There are 4 nested groupings, the coarsest first. Each group lies inside one group of the grouping before and may be the whole of it. The rows also spread widely along 14 directions, which tell nothing about the answers.
In the rows, zero is written as 128.
Known rows, each followed by its group in each grouping:
[110 146 114 110  94 129 160  88 141 179  67 126 154 118 130 142 153 101
  97 163 145 102 135 167  80] => fuzu q_395 Vadib rugu
[134 194 140  88 133 155 139 111  95 155 121 131 135 119 148 150 135 113
 143 136 149 126 119 126 102] => fuzu q_486 monoz degi
[102  48 124 156 101 114 124 118 147 104 161 107  98 112 153 101 130 146
 106 116 143 105 113 153 122] => tok q_860 Gikos fimu
[114  96 121 145 140 107  87 104  95  75 122 126 139 100 137  55 107 149
 143 112 135 126 176  74 175] => fuzu q_685 piv bag
[122 124 106 113 116 138 121  97  75 166 176  96 146 120 129  69 118 150
 116 112 105 119 119 105 157] => fuzu q_685 piv nonot
[148 145 134 152  89 145 149  51 131 160 158 104 124 146 120 134 127 130
 119 110 122 149  83 146  62] => fuzu q_940 pof Kel
[133 118 104 141 104 150 136  67  67 199 176  88 163 115 110  52 112 152
 102 118 100 121 108 114 150] => fuzu q_486 monoz tuval
[105 108 142 173 139 153 141  95 144 161 112 149 115  93 105 155 136 145
 105 171 145 120  85 188  55] => gokir q_725 fodun rab
[ 99 136  72 146 101 103 158 121 138 114 110 164  90 117 135 178 148 100
 123 145 122 107  81 114  77] => gokir q_725 gika Magu
[141 157 122  86 140 145 131  80 105 113 162 141 126 151 110 150 124 126
 111 152 120 137 137 133 100] => tok q_860 zagam Sidog
[165 161 111 138 131 131 128 137  92 174 133 127 132 118 153  74  77 141
 151 130 155 137 199 104 174] => tok q_3 Kasuz Govag
[114 118  93  59 114 124 163 147 120 176 136 135 123 154  85 109 141 158
  96 165 120  96 138 127 135] => fuzu q_486 venot fug
[157 188 121  77 142 161 163  95  89 181 149 139 137 140 118 136 100 126
 112 164 146 125 158 145 107] => tok q_860 Gikos Sudeg
[118 148 102  57 133 160 118 142 108 144 165 157 156 120 139 138 173  93
 130 130  99 122  96 117 149] => fuzu q_486 vazo kav
[134 132 127  99 138 146 120 169 122 123 137 154 110 108 158 105  95 129
 178 119 153 148 176  96 151] => tok q_860 Kuni detav
[145 111  81 168 106 116 136  57 118 120 154 124  97 107 145  75  79 138
 120  98 140 131 161 115 123] => tok q_3 Kasuz Mimob
[142 127  95 156 142 123 142  63  66  82 174 165 159  95 149 113 107  87
  95 137 140  81 111 112 136] => fuzu q_940 pof nimut
[112 144  97 178 138 105 108 109  84 135 131 120 105  92 164 105 104 148
 121 131 131 113 140 109 143] => gokir q_725 gekad tigen
[100 135 110  93 117 145 123  71 144 153 128 105  67 104 146  97 120 163
 126  87 139 138 143 144  95] => gokir q_442 Bori rofo
[120 110 120 104 110 129 151 125  76 112 184 115 170 123 147 101 163 100
  93 129 138  54  66 118 182] => tok q_860 Gikos fimu
[144 150 116 101  77 159 129 136 174 199 111 121 126 133 170 133 127  94
 171 106 127 181 166 141  94] => fuzu q_486 monoz degi
[108 126 147 101  89 108 142 154 152 113  83 120 140 165 118 166 175 113
 140 156 136 118 109 122  94] => fuzu q_685 piv nonot
[132 177 103 138 130 100 120 128 122 200  58 140 167 128 111 111 150 138
 119 178 133 127 173 125 151] => fuzu q_685 piv bag
[120 135 121 148 128 129 104 160 187 196  67 151 135 109 135 120 167 134
 136 153 144 141 155 163 143] => gokir q_725 fodun rab
[122 144 118 134 148 122 152 102  76 124 183 133  83 113 104 103 118 187
 117 120 146  99  63 100 130] => tok q_860 Kuni detav
[136 141 122  97 148 177 105  57 143 155 178 138  97  95 145 111 122 144
 122  95 131 164 134 169  98] => tok q_860 Kuni detav
[111 139 136 135 156 141  89 140 133 135 164 137  65  85 190 156 129 157
 146 110 145 148 108 159  94] => fuzu q_486 monoz degi
[119 171  88 141 143 107 133  68 119 183  90 149 145 102 110 117 173 140
  71 167 141  92 115 159 137] => tok q_860 Gikos fimu
[157 121  81 115  94 151 170 146 126 198 137 158 181 130 124  89 111  79
 132 148 127 118 159 118 162] => gokir q_442 Bori rofo
[110 165  82 147 155 122 102 157 110 188 126 171 122  70 180 145 145 121
 130 146 120 125 115 137 142] => fuzu q_940 pof nimut
[119 125 111 150 116 109 132 164 137 176  84 137 109 109 144 113 110 150
 146 152 153 131 170 125 123] => fuzu q_486 monoz degi
[109 104  96 150 110  75 138 173 155 129  90 146  80 120 130 100 121 168
 147 132 160 114 150  98 137] => fuzu q_685 piv nonot
[132 126  80  93 137 133 124 170 121 147 161 163  95 116 161 122  82 128
 143 143 127 144 198 119 143] => tok q_860 zagam Sidog
[135  86 153 147 104 149 125 141 122 102 154 119 154 146 125 122 116 108
 152 137 119 141 125 111 119] => gokir q_725 gekad tigen
[114  94  82 120 120  98 110 178 118 114 165 146 112 149 135 148 129 129
 123 161  89 129 142 106 137] => fuzu q_486 monoz tuval
[133  99  99 130 124 124  72 124 159 129 152 135 122 109 163  65 139 140
 140  86 121 154 173 118 182] => fuzu q_486 venot fug
[122 147 103  57 146 155 158  90  71 174 177 127  96 141  77 117  91 182
  98 158 110 123 136 126  89] => fuzu q_486 monoz tuval
[141  80 113 169 112 134 123 114 144 129 138 157 188 113 143 126 146  72
 108 160 126 121 134 159 138] => tok q_860 Gikos Sudeg
[149  75 130 175  94 136 121  93 188 134 140 130 122 117 128  73 128 139
 140  92 151 158 134 145 128] => tok q_860 zagam Sidog

New rows, each followed by its group in each grouping:
[107 194 106  86 186 151 107  95  83 153 167 157 115 115  94 151 176 162
  98 152  97 115  60 130 127] => gokir q_725 fodun rab
[115 141 130 148 145 128  93 130 119 121 151 140 121  78 181 118 161 131
 144  97 148 118  79 126 148] => fuzu q_685 piv nonot
[143 118 189  91  97 180 167  76 134 103 119 105 121 141 108 118 102 125
 161 112 173 144 134 133  59] => tok q_3 Kasuz Govag
[153 148 127 125 146 151 138  75  94 142 169 137 138 106 127  84 112 143
 111 122 160 111 125 135 147] => tok q_860 zagam Sidog
[133 164 112 162 135  90  98  85  97 151 118 108 140 141 109 102 156 170
  99 148 117 123 127 114 155] => fuzu q_486 monoz tuval
[122 170  92 118 157 118 100  75 110 151 118 127  66 118 119 111  94 191
 123 135 121 162 191 123 105] => tok q_3 Kasuz Mimob
[125  79 131 101  71 135 163 181 133 125 153 118 141 169 125 142 124  99
 147 150 118 127 123 112 115] => tok q_860 Kuni detav
[142 132 111 185 158 117 102  97  98 135 149 143 141 127 114 127 116 146
  99 176 114 130 143 138 132] => gokir q_725 gika Magu
[135 107 125 149 160 162 111  84 150 159 161 152  84 104 107 109  89 179
 128 131 132 172 154 167  81] => gokir q_442 Bori rofo
[ 90 174 117  94 140 140 110  93 151 135 108 149  71 103 132 175 164 150
 141 115 118 158  88 140  51] => fuzu q_395 Vadib rugu
[102 157 144 116 126 122 122  96 137  96  71 137 115 117 139 174 159 113
 134 150 150 129 126 136  76] => tok q_860 Kuni detav
[135 119  87 105 101 137 101 136 161 176 146 127 130 136 169 121 128 103
 130 126 100 167 192 149 139] => tok q_860 Gikos Sudeg
[145 118 132 133  99 161 127 137 153 189 148 115 143 137 131 103 131 126
 145 118 120 155 128 143 129] => gokir q_725 gekad tigen
[116 165 124 118 161 107  99 177 102 131 105 150 144  96 184 131 153 122
 127 157 161  90 150 129 177] => fuzu q_395 Vadib rugu
[146  85  92 114 113 123 141 155 149 160 161 145 129 123 139  62 114 136
 117 125 151 108 171 134 187] => tok q_860 Kuni detav
[153 174 119 143 136 132  90  71 137 137 134 115 102 121 169  99 109 142
 134  96 146 158 185 136 132] => gokir q_725 gekad tigen
[103 129 130 125 123 136 141  85 118 125 115 125  87  84 146 111 119 150
 132 108 167 112 113 131  88] => fuzu q_486 monoz tuval
[163 129  88 149 103  84 149  87 139 118 115 145 155 179  91 117 132 115
  88 174 132 114 173 122 139] => tok q_860 Gikos fimu
[128 151  78  84 171 131 123 104 136 150 139 184  76  93 120 101 120 168
 114 126 150 125 163 136 130] => fuzu q_486 monoz tuval
[119 120 105 141 134 153 104  91 115 160 157 132 133  93 118  68 139 151
 135  97 107 143 102 110 155] => gokir q_442 Bori rofo
[143 144 135 146 116 145 124 102  92 123 106 123 171 134 135 126  94  92
 146 159 125 144 180 104 117] => gokir q_725 gika Magu
[139 118 133  72 100 166 144 136 158 150 155 127 129 166 127 149 128 105
 138 137 122 150 147 153  91] => gokir q_442 Bori rofo
[158 143  83 176  72  80 134 166 164 178 132 114 100 147 201 123 119 119
 134 116 154 129 165 134 147] => fuzu q_486 venot fug
[126 156 156 118  89 115 136 178 159 150  89 100 124 165 154 158 168 119
 148 141 156 119 121 137 120] => gokir q_725 gekad tigen
[123 162 141 133 124 138  98 110 147 185 147  88  73 112 187 143 147 164
 126 105 147 147 115 189  98] => tok q_3 Kasuz Govag
[121 118 104 126  92  86 158 146 148  99  91 150 113 170 103 163 138 118
 127 172 134 117 141 105  92] => fuzu q_486 vazo kav
[118 164 101 106 174 161 145 135  76 184 167 175 106  64 151 142 111 138
 119 153 147 103  99 148 111] => fuzu q_486 monoz tuval
[105 124 150 119 113 143 112 140 145 109 163 121  98  96 195 141 171 119
 152  74 150 117  51 140 114] => fuzu q_940 pof Kel
[128  98 146 125 112 133 111 158 113 119 172 123 192 140 150 129 187  92
 115 138 114  97  70 134 171] => fuzu q_940 pof nimut
[104 140 160 125 126 130 128 167 132 161 123 112  96 118 139 140 159 170
 145 134 155 122  80 141 118] => tok q_860 Kuni detav
[132 118 121 126 139 158  95  91 102 140 161 127 186 107 156 107 140  91
  96 143 111 115 147 157 156] => gokir q_725 gekad tigen
[149 161  99 150 150 135 114 141 109 171 133 178 168 105 145 145 140  97
 128 170 123 134 135 135 143] => fuzu q_486 monoz tuval
[138 165 137 124 139 147 144  62 123 129  99 154 111 120  92 141 113 143
 139 145 150 152 134 126  57] => fuzu q_486 monoz tuval
[123 101 150  77 107 155 141 180 112 111 146 131 157 143 138 135 127  94
 158 148 130 125 137 108 137] => tok q_860 Kuni detav
[100 156 146 145 119  92 117 118 145  99  78 108  81 138 125 138 174 170
 137 121 158 113  91 111 112] => gokir q_725 gika Magu
[139  72  81 135 123 126 129 184 130 153 186 149 106 136 135  96  76 144
 129 148 114 132 181 120 158] => gokir q_725 gika Magu
[121 157 151 149 180 155  86  88  82 132 151 125 101  65 177 115  94 163
 135 125 158 143 148 150 119] => tok q_860 zagam Sidog
[127  96 111 157  79 143 123  95 138 154 142 105 153 130 120  83 139 116
 136 102  97 147 108 111 132] => gokir q_725 gekad tigen
[135 150 121 100 138 123 121 108 106 123 104 128 134 123 146 106 112 127
 120 148 158 112 198 128 147] => tok q_3 Kasuz Mimob
[117  90 117 123 133 122 126 114 129 116 142 136  88 109  99  54 102 193
 145 100 146 132 139  92 137] => fuzu q_685 piv nonot
[124 129  97  95 136 145 158 146 131 152 115 167  92  99 112  70  90 156
 153 120 165 116 165  96 147] => gokir q_725 fodun rab
[121 119 142  93 147 158 117 121  85  76 176 141 120 105 138 104 110 133
 155 109 138 129 120  90 142] => tok q_860 zagam Sidog
[134 110 102 104 129 144 148  85 189 135 135 172 100 106 109  87 153 139
 114  98 167 112 115 157 124] => gokir q_442 Bori rofo
[117 104 109 136 114  97 141 109 133 107 114 122 123  98 168  66 142 127
  98 109 191  53 140 136 180] => gokir q_442 Bori rofo
[111 127 138 122 105  84 140 197 116 113 106 115 120 142 158 122 149 139
 140 139 165  79 118  98 163] => fuzu q_940 pof Kel
[118 154 104 131 104 103 172  80 107 133 102 131 129 112 130 121 158 119
  95 136 168  64  84 127 116] => fuzu q_486 monoz tuval
[147 118  94 111 126 121 131 167 157 117 122 183 147 133 133 106 139  95
 145 139 145 119 167 107 177] => gokir q_442 Bori rofo
[133 106 154 151 119 142 125 149 148 135 137 129 106  95 169  95 119 143
 161 100 180 129 124 135 132] => fuzu q_486 vazo kav
[122 111 120 131 110 120 156 171 122 179 108 117 106 138 113  90  86 170
 144 156 150 124 175 113 133] => gokir q_442 Bori rofo
[132 122 157 101 148 156 143 118 180 152 126 158  99  92 140 115 156 156
 114 121 206 100 113 198 107] => fuzu q_486 venot fug
[100 175 129  97 131 128 108 154 141 171 100 129  87 130 172 209 141 131
 136 165 120 155 145 167  59] => fuzu q_940 pof nimut
[ 95  89 137 131 114 136 123 105 124 147 105 100 127 126  94  96 126 164
 115 149 117 127 140 133 107] => gokir q_725 gekad tigen
[113 124  99  98 139 132 109 101  90 129 155 138 169 103 153 112 161 104
  84 145 117  85 125 140 165] => fuzu q_486 venot fug
[ 98 135 138 141 165 162 107 104  67 178 150 120 132  69 148 126 117 154
 108 160 125 121 110 162 113] => tok q_860 Gikos fimu
[120 129 115 109 124 152 105 104 143 150 128 133 109 110 145 116 119 132
 147 115 119 170 164 132 110] => tok q_860 Gikos Sudeg
[110 161 117 106 143 141 124 138  75 213 125 123 159 128  93 129 147 157
 110 189  93 129 117 128 139] => tok q_860 Kuni detav
[112 112  84  92 112 116 146 176 117 150 164 150 141 138 149 160 160  96
  93 173 114  81 106 146 140] => fuzu q_486 vazo kav
[127 147  89 120 125 143 122  62 140 126 138 160 123  94 131 117 167 108
 124  96 124 131  86 128 120] => tok q_3 Kasuz Mimob
[138 153  92 132 157 102 120 118  93  88 195 151  78 116 149 116 135 157
 117 107 146  96  89 102 164] => tok q_3 Kasuz Govag
[ 85  96  76  86 136 124 115 183 101 137 170 145  87  92 162 107 116 146
 134 126 109 114 138 103 163] => tok q_860 Kuni detav
[112 144  80 105 115 100 107 180 116 156 128 120 118 130 159  87 150 140
 136 118 118 107 148  85 208] => gokir q_725 gika Magu
[ 98 113 110 124 132 146  99 122 138 182 124 129  93  94 115  92 124 180
 150 117 104 175 139 122 119] => tok q_860 Kuni detav
[107 132 116  63  98 136 149 151 139 209 123 103 125 148 126 127 160 145
 102 153 127 107 130 163 121] => fuzu q_486 vazo kav
[124 117  90 129 112 117 157 155 146 174 130 147  98 134  94  98 129 163
 128 137 131 117 117 114 135] => gokir q_725 gekad tigen
[135 149  83 147 108 132 121  42 145 124 143 133  98  91 157  76 133 122
 131  55 140 132 113 111 132] => gokir q_725 gekad tigen
[108 134  99  74 125 122 138 169 124 168 116 149 137 131  93  97 166 154
 128 143 118 107 111  99 164] => fuzu q_395 Vadib rugu
[134  98 140 158 135 134 110 112 108 147 177 116 171 108 139  81 155 143
  92 129 137  93  89 156 170] => fuzu q_395 Vadib rugu
[114 149 127 117 144 143 149 118  89 182  87 144 149 104 118 147 108 129
 110 201 145 112 162 155  86] => fuzu q_486 monoz degi
[ 91 122  94  87 143 102 128 184  92 123 153 142  92 118 138 120 142 163
 118 146 130  82 111  99 163] => fuzu q_486 vazo kav
[146 187  84 144 132  96  99  80  98 141 149 109 115 141 142  86 137 155
 110 107 120 122 140  94 181] => gokir q_725 gika Magu
[140 144  85  84 151 138 119 101 113 155 180 143  99 110 138  68 111 161
 114 103 136 124 162 122 173] => tok q_860 Gikos Sudeg
[135 157 126 116 142 125 104  53 106 135 132 116 161 136 115 113 162 135
  82 150 125 117 137 150 144] => tok q_860 Kuni detav
[120 141  94  74 129 145 134 101 105 129 138 149 114 133 101 123 103 134
 136 143 103 152 164  98 108] => tok q_860 zagam Sidog
[121  96 108  85 131 144 123 133 142 127 183 149  96 122 116  99 143 157
 131 103 122 130 104 122 135] => fuzu q_486 monoz tuval
[102  87  91 110  89 138 119 124 170 131 156 130  90  82 216 122 140  93
 131  76 140 120 124 159 111] => fuzu q_486 monoz degi
[137 148 116  81 147 131 134  86 146 157 145 152 136 142  92 129 176 148
  79 152 139 104 108 174 118] => fuzu q_685 piv nonot
[141 154 118 136 157 138 104 121 142 175 158 152 112  93 158 108 155 154
 118 115 156 124 109 165 150] => fuzu q_486 vazo kav
[121 153  96 136  93 102 145  85 134 101 146 119 103 148 167 187 159  88
  92 132 129  94  85 149  80] => gokir q_725 gekad tigen
[143 171  55  86 124 132 156 116 104 169 135 163 115 114 147 121  96 104
 125 140 130 122 178 115 133] => tok q_3 Kasuz Mimob
[120  68 133 146  98 108 130 163 139 115 113 111 131 133 153 115 112 123
 127 157 150 110 176 141 135] => tok q_3 Kasuz Mimob
[114 106 169 112 127 166 106  87 118 120 170  91  93 127 151 147  98 155
 129 126 126 161 142 165  53] => fuzu q_486 venot fug
[115 127  98 135 143 118 126  77  61  60 168 148 121 100 148 125 105 113
 112 132 128  97 117  91 122] => fuzu q_486 vazo kav
[111 128  99  99 120 134 124 196 118 162 175 131 124 109 184 115 161 114
 127 116 131  85  91 128 190] => gokir q_725 fodun rab
[129 125 108 143 131 138 102 115 104 119 150 144 162  97 160 120 148  92
 128 128 117 123 114 124 156] => tok q_3 Kasuz Mimob
[111 132 127 123 138 127  84 108 102 141 165 101 121 112 171 112 144 149
 109 115 116 122 119 143 145] => fuzu q_940 pof nimut
[134 151 130 178 121  91 136  86 142 168  78 113 112 129 108  98 131 185
 103 149 169 115 143 148 110] => fuzu q_395 Vadib rugu
[150 144 115 101 102 127 154  71 205 165  93 133  74 142  94  86 145 173
 126  95 176 142 150 155 100] => tok q_3 Kasuz Govag
[161  88 146  73 134 183 113  83  97  90 202 122 182 138 127  78 107  99
 117 120 124 128 171 133 161] => tok q_3 Kasuz Mimob
[134 158  93  93  85 129 132 129 170 160 135 113  76 157 164 143 121 120
 147 101 121 159 162 130  97] => gokir q_725 gekad tigen
[116  96 107 130 131 116 143 145 115 144 127 145 114 117 101  90 107 167
 121 159 141 112 150 117 144] => tok q_860 zagam Sidog
[161 136 119 120 142 138 122 147 173 165 115 171 132 131 130 137 133 122
 130 163 154 146 182 172 126] => tok q_3 Kasuz Mimob
[135 106 118 202 119 129 141  68 114 109 161 148 142 104 128 142 132 106
 106 143 131 117  67 144  90] => tok q_860 Gikos fimu
[104 101  99  64  86 133 105 144 186 147 150 107  78 137 161 103 156 143
 143  78 113 155 146 134 138] => tok q_860 zagam Sidog
[111 138 139 107 118 150 158  76  70  95 157 121 121 116 117 134 111 125
 138 119 132 115  73  94  74] => fuzu q_685 piv bag
[131 108 154  90 106 152 160 170 138 142 114 138 137 145 115 136 118 121
 156 157 153 130 145 127  98] => fuzu q_486 monoz degi
[114 114 138 138 108 114 131 142 161  98  85 139 102 115 156 136 133 119
 156 128 169 129 148 124 108] => tok q_860 Gikos Sudeg
[114  85 185 170 114 149 116 198 144 131 127 128 128 108 154 146 138 134
 181 137 149 149  88 133 102] => fuzu q_486 venot fug
[127 136  69 135  79 102 139  97 161 200  75 114 145 156 114 108 141 117
  91 163 110 125 188 147 129] => gokir q_725 fodun rab
